The same things were measured in two ways. Each way mixes the same 10 hidden numbers, adds some noise and spreads widely along 6 directions of its own, which tell nothing about the thing.
Some things both ways: the first way, then the second way.
[  2  -1  -6 -27 -29 -21  12 -20  12  40  42 -12 -28   4   1   5]
[ 49  -3  -5 -27   6  15  -8 -29  -2 -15  38  12   7  66   1 -42  25  18
  33  27 -42 -11 -20  16 -69 -12]

[ 23   6  22  -7  15 -33  -6 -25  29  42  -8  26 -23 -11   8  -8]
[-28  -6  51  -2 -41   1   5 -32 -53  14 -37 -14 -41  11  16  13  17  24
 -33   6  -2   8 -26   0  11  12]

[-14   9  36 -77 -38 -39 -25 -43  20  39  89 -66 -47 -46 -36  12]
[  3  28  13 -39   8 -10   3 -49 -38  14  35 -45 -62  30 -53 -28  28  52
 -10  -9 -38 -33  24 -35  -6 -24]

[ 47  -8 -33  13  47 -61 -55  -8  21   5  75  39 -20 -21   4  65]
[-18  -8  21   4 -29  -1 -15 -19 -56   3  16 -12 -41   1 -32 -33  -8   8
  19 -26  17  18  -6  -6   1 -18]

[ -8  53 -13   9  64 -11 -75  -2 -23  22  51 -20 -38  -3 -16  12]
[-44  -9   5  -8 -26 -10 -30  -8  -9 -10  37 -37 -24 -25 -16 -39 -19   8
  27 -42  33   5  40   6  -8 -10]

[-23  58   4  41  24 -14 -33 -37  29  -9  19 -18  58  48 -92 -45]
[  1  15 -23  32   4  53 -32   0   1 -44  11   0  18   5 -25  -7  27 -16
   3  31 -28  -6 -13  14   1   8]

[  34  -37   -4   29  -15 -106  -26   17   54  -19   71   -2    2   31
    0   14]
[ 57  -5 -26  19   0  -8 -16  14 -46 -11  19  29 -27  -8 -21 -55  32  -9
   9  39   2 -46 -17 -31  -3 -51]

[ 37 -17  12 -26 -57 -12  53  37 -22 -21   0 -52  20 -47 -39   2]
[-30  20  29   4 -12 -41  28 -57  17  28  -4 -23  -8  -8  42 -19 -24 -30
  -5 -11   3  32  20  24  28  11]

[ 99  48  -4 -15  -9 -26  10   9  35  -9  11  46 -19 -23 -55  12]
[ 22  31 -21  13  37  16  10  19  22  14  -9 -36 -13 -52 -43  15   8  18
 -68  15 -57   4  50 -18  33 -31]

[ 12  51 -28 -33  26  92  -6 -41 -51   7 -34  59  15 -34 -34  35]
[-28 -10   2   5 -11  33   1  27  11  -4   0 -37  24  -4  10  24   9  21
 -12 -10 -12  42  38  -3  29  18]

[-40  26   7 -43  -7   6   5 -22   6  52  17 -55 -13 -19  25 -26]
[  3 -11 -20 -41 -13  12  -6 -32 -19 -10   9   6  -4  35  38 -14  28  40
 -15  17 -23 -31   3  -6 -10  -2]

[-81 -15  -9 -10 105 -70 -34 -33 -21  12  32 -71  -5 -45   1   1]
[-14   3   7 -10 -35   1  -8 -51 -34   6 -57  11  11 -20  53 -18  12 -32
 -19   2  -7  59 -35   7  -2  -4]

[-21 -17   5   6  41  12  -4 -38  -8  27  10  -6  51 -74 -47  35]
[-54  27  59   5 -12   2  14 -38 -11  29  -5 -52 -47  22 -47  17  -4  33
 -39 -13 -27  36   5   8  33  13]

[ 52 -36  18  38 -65 -70  45  69  35  15  26 -48 -11  20   4 -15]
[ -3  15  45  -7 -19 -55  11 -53   0  29  -5 -11 -57  14 -22 -53 -21  -8
  -6  -3  -7  -8 -10  11 -38 -21]

[  8  -4 -10  11  32 -33 -20 -18  31  23  17  -4   8 -22  14  -7]
[-17   1  -4   7 -13  20   0  12 -12  -3  -8   5  10  22  26  13  20  11
 -28  14 -24  22 -16   3  35  10]

[  3 -34   4   7 -27 -48 -15  22  35 -11  34  10 -22  44  12 -56]
[-22  17  43  22 -24 -33  19 -28 -30  19  -3  -4  -1  21  45  -8  -3 -39
   8   5  15  47 -31  24  47  -2]

[ 34 -35 -18  15  15 -12  26 -26   0  31 -19  46 -12 -43 -18  47]
[ 21 -18  10  -6  10  32 -18  62  -8 -11   9 -32  17   6 -15  -9  43  53
 -17  36 -28  -7  14  -5 -29 -19]

[ 97  27  -2 -11 -28 -30 -28  -3  37   7  55  51 -71  29   5  42]
[ 34  -1  27  15   2 -32  37  48 -28  40 -19 -15 -18   2  -2   7 -20   8
 -38  -9 -23   6  -2 -30  29 -37]

[-57  19  21 -28 -14  65  -6  17 -36  26 -11  -5  13 -27 -16 -10]
[ -1  -2  25  17 -24  17   1 -20  -1  -6  11 -16 -43  34 -45   6 -15  20
   5  -6 -16 -18  11  -4 -14  11]

[ -4 -20  -5   5 -10 -68   6  54  25  32  43  -2 -37  -1  36  -4]
[ 23  -9   7   6 -10  33  -3 -30  12 -11  23 -15 -21  26 -49 -14  -3  14
  27 -12 -23  12  27  -5 -42   7]

[ -8 -12 -19  30  75  17   0  21 -22  19 -57  32  52 -28  64  14]
[  4   9 -33 -24 -23 -12 -17 -63  16 -19  26  30 -32  40  15 -35  19   3
   0  23 -15 -32  -3   2 -22 -15]

[-25 -51 -40 -22  52 -51  -1  -9 -23  -4 -13  40 -34 -65  18  16]
[-11  -5  22 -18 -11 -11  -2   5 -50  20  -6 -50 -17 -46  14 -18  25  19
   5 -31  12  42  35 -23   7 -17]

[ 38  -4 -38 -13  37 -11 -31  -6  -5 -12  44  12   2 -59 -25  47]
[-21 -15 -14  14  -9  17 -24  42 -18  -9  15 -15   0 -36  -6 -13  11  18
 -16   1  13  14  25  -2  33 -15]

[-34 -13 -15 -35  11  12  28  63 -36  32 -64  28 -63 -78  37 -48]
[-29  -1  30 -13 -27 -12  -1 -55  -7  10 -10 -26  -6  -8  39 -11 -13 -10
   2 -21   3  33   8  26 -15   8]

[  36   12    5  -34  -47 -111    4    1   40  -19   61  -52  -45   25
  -21  -34]
[  1  15  -2 -20 -13 -18   4 -53 -44   6 -11 -17 -14 -25  34 -32  10 -22
  15 -25  -1  18  10 -18   5 -10]

[ 10 -17  53 -11 -83 -46  28   9  54  30  52 -74 -14  33 -21 -46]
[ 46  26  12  23  23   8  29  14  39  12 -24   5   2  41 -19  17  27   2
 -52  54 -77  11 -19  -2  -1  -4]

[ -5  32  23  54  24 -59 -34   0  10  25  46 -82  10  34 -14  -1]
[ 13  25  26  10 -13 -19  13  -2  29   9 -16   1 -37  47 -51 -13 -21 -15
  -7 -36 -57  14 -29   0 -60   3]

Other things, the second way, with their names:
Q217: [ -4   3  25  31  -4  12  33  60  26  22 -37 -40  -1 -12 -25  55 -41   1
 -32 -60 -42  46  31 -14  13  18]
Q994: [-46  12   2   1 -25 -18 -20 -51 -33  12 -16  -9 -13 -36  16 -46  20 -23
 -26  22  25  42  -9  -1  56 -20]
Q979: [-26 -25  15  -6  -5  24  17  12 -23  12 -27 -32  44 -14  59   0  25  15
  -9   1  -9  49  18  -9  39  34]
Q266: [ 20 -22 -34  11 -24  44 -28   8  23 -52  25  14  39  26  27 -11  34 -17
  48  24   5   6  14   6 -31  13]
Q111: [ -4   2  17 -13   1 -50 -12  -2 -29  13  25  -7 -13   0  18 -73  20   9
  -3  35  13 -30 -15   8  -1 -39]
Q226: [ 36  35  27 -11   4 -31  19  -8  29  24  20 -19 -79  48 -74   8   3  44
 -41   0 -56 -24  14  -7 -44 -33]
Q704: [-48 -11  -2   9 -20  18  -5  19  -5   5   8 -29 -27 -34  -1  30   6  36
 -40 -13  16  29  52  -7  63   9]
Q522: [ 32  -1   2   1   2 -17  28 -14 -11  22   9  -9 -28  18 -24 -34   1   2
   8  -8 -23  -5  19 -38   9 -11]
Q402: [ 29   8  23   2  13 -24   2  13  22   9  31 -20  10  37 -14 -37 -10  -2
   4  22 -27   1  -1  18 -33 -38]
Q722: [ -6  11 -14  22 -12  11   8 -27  18   8 -27  -8 -25 -23 -33  -1   0 -16
 -33  -3 -23  26  26 -27  35   0]
Q482: [-14 -23  -5  11 -27   4  15 -22 -36  17 -22  10 -41 -12   8  -3  -7  16
 -31  -1   6 -22  12 -36  62  11]
Q130: [ 55  -9  -3   4  16 -21  31 -48  25  31   0   2  16 -11  28 -59   8 -27
   5  49 -14  18  28  -7   2 -19]
Q310: [  0   0 -44  -6  14  -1  -7  28  46 -16  53   8  21  33  13 -22   9  23
  -8  18 -26 -21  27   5   9 -11]
Q17: [ 23 -26   2  39 -13  33 -16  93  55 -23   1 -10  23  -3 -17  27   8   5
  -5  10  -8  28  29  10 -39  -6]
Q602: [ 26  11  -2   3  -6 -17  30 -50 -15  21   3  17 -44  30  -8 -33   9 -10
   7   2 -25  -8  -6 -26  12   5]
Q302: [-25   2  12 -24 -21 -11 -10 -21 -28   8 -29 -31  -6 -35  27 -20  24   6
 -24  -7   0  31  11 -14   6 -13]
Q327: [  3  19  -3 -20 -10  -1   6 -15  17   8  24 -39 -56  -5 -29  28  14  43
 -19 -33 -23   4  70 -20 -10 -10]
Q558: [ 25 -46 -40  21  -6  42  -9  40 -49 -13  26  17  -3 -11  21  -2  48  46
 -10  50  17 -37  28 -36  64  -4]
Q388: [ 29 -26 -45  27   4  47 -10   6  41 -25   6   4  55 -24  16 -34  11 -36
  42  16  -8  35  41  -5 -11  20]
Q841: [  4  -6  44   7 -16  11  33 -45 -11  27 -35 -35   0  -1  16   8 -18 -12
  -2 -13 -16  39  17  -6  12  22]
Q888: [-15 -18 -32  13 -23  20 -21   0  -7 -19  -3  11 -18 -28  11 -19  32   8
  -8  11  14 -18  25 -21  19  14]
Q20: [  1 -21  28  17 -25  24  -5  15   5 -11   0 -25  -7  18 -17  19 -19  20
 -13  13  -1  -8  13   9  -9  -6]
Q87: [ -2  -9 -37  15   6  23 -10  28   6  -8 -15   0  61 -54  79   7  31 -14
 -40  53   1  36  22   8  62 -16]
Q814: [ 17   2 -21   0  17  31  31 -13  46   1  42 -38  19  11   6  27  -2  17
  13 -10 -31  18  87  -9  25  19]
Q202: [ 17  14   7 -43  -9 -41  -6 -43 -24  13  21  -6 -49  18  10 -39  28  38
 -29  32 -11 -46   1  -4 -16 -51]
Q592: [-10  18 -33  -9   1   5  -7  35  22 -12  30 -16  -4   7   8  29  38  32
 -40  15 -17   1  42 -15  46 -21]
Q956: [ 24  47 -19  -9  17 -50   8 -39  11   0  34  23 -23  50   4 -58  22 -19
  -3  25 -42 -36 -33   8  -8 -28]
Q361: [ 33 -13   4   4   7  28  18  85  36   8 -18 -17  -7  15 -32  37  12  51
 -39 -20 -68  10  23 -19 -45  10]
Q476: [  0  14  13 -29 -17 -60  -4 -35 -61  17  14  -3 -36   5  25 -67  25 -11
  23 -19  11   3 -21 -15 -12 -35]
Q73: [ 28  42   1  34   8   8   5  24  65 -10 -20 -12 -13  13 -74  19 -18 -30
 -23 -24 -70  26   2  -3 -43  -7]
Q358: [ 12  -7  14  15  -1  40   2  26  42  -7  -2 -31   7  13 -50  17 -23  15
   0 -25 -43  30  34   7 -46  14]
Q204: [ -8 -18  52  16 -29  -5  11  21 -43  13   1 -16  -8  50  -9 -15 -14   5
  30 -29  -1  31 -30  -5  -4  11]
Q554: [-36 -33   3  -5 -27  19  16 -68 -45  14  -5 -17   5 -19  65 -17  11   5
   8  10  32  24  35 -11  75  34]
Q963: [  8   4 -69 -15  15  39 -35 -15  61 -46  75 -21   4  -9 -41 -30  11  20
  28  -6 -22 -21  82   2 -33 -11]
Q200: [  5  35  24 -34  23 -20   7  16 -15  18  30 -51 -24  45 -54 -13  -6  41
 -13 -42 -64   3   2 -11 -31 -33]
Q508: [-28 -56  15 -10 -31  27   0  61 -25  16  13 -45 -24 -33  11  33  13  84
 -20 -27  33  24  75 -21  28  11]
Q500: [ -1 -41 -15   4  -8  39 -18 -25  13 -13  25  -7   3  -9   2 -43  25  35
  -2  62  14 -24  45   0  11   9]
Q132: [-48  -3 -13   7 -31  12 -34 -54   5 -23  37  10 -20   4   9 -35   6   3
   8  17  25  -3   8  36  12  11]
Q131: [-13 -19  -7   6 -23  45 -17  29 -38 -20  -1 -19  -6   9 -17  19  23  30
  -3 -16  -8  15  11 -26  14   8]
Q828: [  0   9   5 -24 -17 -22 -12 -32 -12  10 -18 -13 -23 -16  12 -40  30   2
 -23  15  -8  12   2  -9 -22 -31]
Q235: [-11 -29  11 -10   1  52  12  11  12   7  12 -71  20 -20 -16  18  -9  43
   7 -35 -16  49  89 -15   7  24]
Q770: [ 21 -11  -1   9 -20  12   4 -20 -18  13 -57   3   5 -45  28   1 -11 -23
 -30   0 -14  39   2 -11  -1 -17]
Q243: [-29   4  -5  10 -23  23 -35  -2   3 -24  24 -28 -18 -16 -32 -20  44  10
  14   4  17  35  34  -6   6   1]
Q736: [-19  -9  17  23 -24  -8  11 -22 -44  17 -20  -2   8 -20  40 -30   2 -40
  19 -11  22  56 -11  -2  47  11]
Q348: [  3 -10  25   0 -27   6  -8  -8 -20   1  -5 -14 -25  -6  11   9  27  23
 -17  18   7  13   9   4  -9 -11]
Q291: [  2  -4 -26  30 -14  39 -18 -34  29 -27 -14  10  10 -21  -2 -18  15 -27
  -5  35  -8  12  16   5   3  16]
Q429: [ 39  -2  -7  21  30  15  -4  95  11  -8   4 -12  40   2 -13   1 -16  10
 -18  -2 -56  -4  -8  11 -31 -27]
Q401: [-19   8  21  -4  -3  -3  10  14  17  16  -1 -35  -9  -8   2  27 -30  30
 -40 -23 -28   3  25  16   6  -7]

Some of these things the first way, each followed by its name:
[ -14  -13  -29  -60   56   36    1    5  -51   -4  -34   35  -24 -111
   -4    9]
Q87
[ 34  -1   0 -41  -9   9 -11  -1  19 -12  29  -4 -12  17  16 -26]
Q592
[-28 -25 -20  45   1 -13  13  25   0  10 -15  29  47  13  30  18]
Q522
[-26  40   8 -57 -11  28  -6 -12 -30  52   7 -43 -46 -40   7 -12]
Q361
[-40  63  -2 -66 -20  97 -26  19 -28  29  12 -18   0 -24 -19 -60]
Q132
[  2  28  35 -34 -25 -23  10 -17 -13  24  33 -27 -23 -15 -46  32]
Q841
[  1  30   7 -66  19  -3 -13 -84 -46 -13  55 -88  14 -43 -88  58]
Q302
[  7  60 -22   0  14  -2   3 -25   1  33  35  23 -14  26 -24  29]
Q235
[-14  -7  13   7 -12 -34  28   8  -8  22  44 -26  14  26 -11  29]
Q130
[ 33  -4 -24  57  77 -31  11 -25  -1   3 -37  46  40  21   2  30]
Q828
[ -3  16 -12  31  -7 -66   4  27   3  -1  48 -53  18  25 -21  10]
Q388
[ 40  57   5  -1   5   2  -8 -25 -23  15  54 -37   6   0 -68  59]
Q358
[-23 -42 -29   6  60  31  -8 -10 -46 -20 -33  42  60 -50 -14  33]
Q243
[-29  39 -18  15  41  70  28 -11 -39   1 -58  10  52 -11 -39 -22]
Q401
[-29  -6  24  -4  71 -73 -44 -19 -18   7  42 -95  43 -76 -18  35]
Q888
[ 33 -62  19 -13   7 -19  30  19  -8   7   6  -6  14 -49  16  39]
Q226
[ 39  -8   3  30   8 -32  -6  40   3   2  25   1 -40  53  12  -4]
Q17
[-18 -35 -28  11  -5 -59  -6  20  13 -17  29  -2  13  -6   3 -11]
Q736
[ 26  26 -33  -7  -3  14 -16 -49   4  16  40   0 -18 -14 -41  27]
Q200
[ 47  10  -9 -58  11 -54   2  31  -9   1  36   0 -76 -60   1  33]
Q770
[ 60  47  13  18 -40  13  32 -18  27  34  41  -5  56  47 -55  46]
Q500
[ 15  25  17 -18 -34 -29 -13  -1  23  24  30  -4  16   8   9   6]
Q602
[ 41  40 -33  23   1 -16 -11  -5  11  11  21   4 -40  -7 -46   4]
Q429
[-64 -19  23  14  18   3  -3  30 -16  23  16 -37 -14   3   1 -17]
Q20
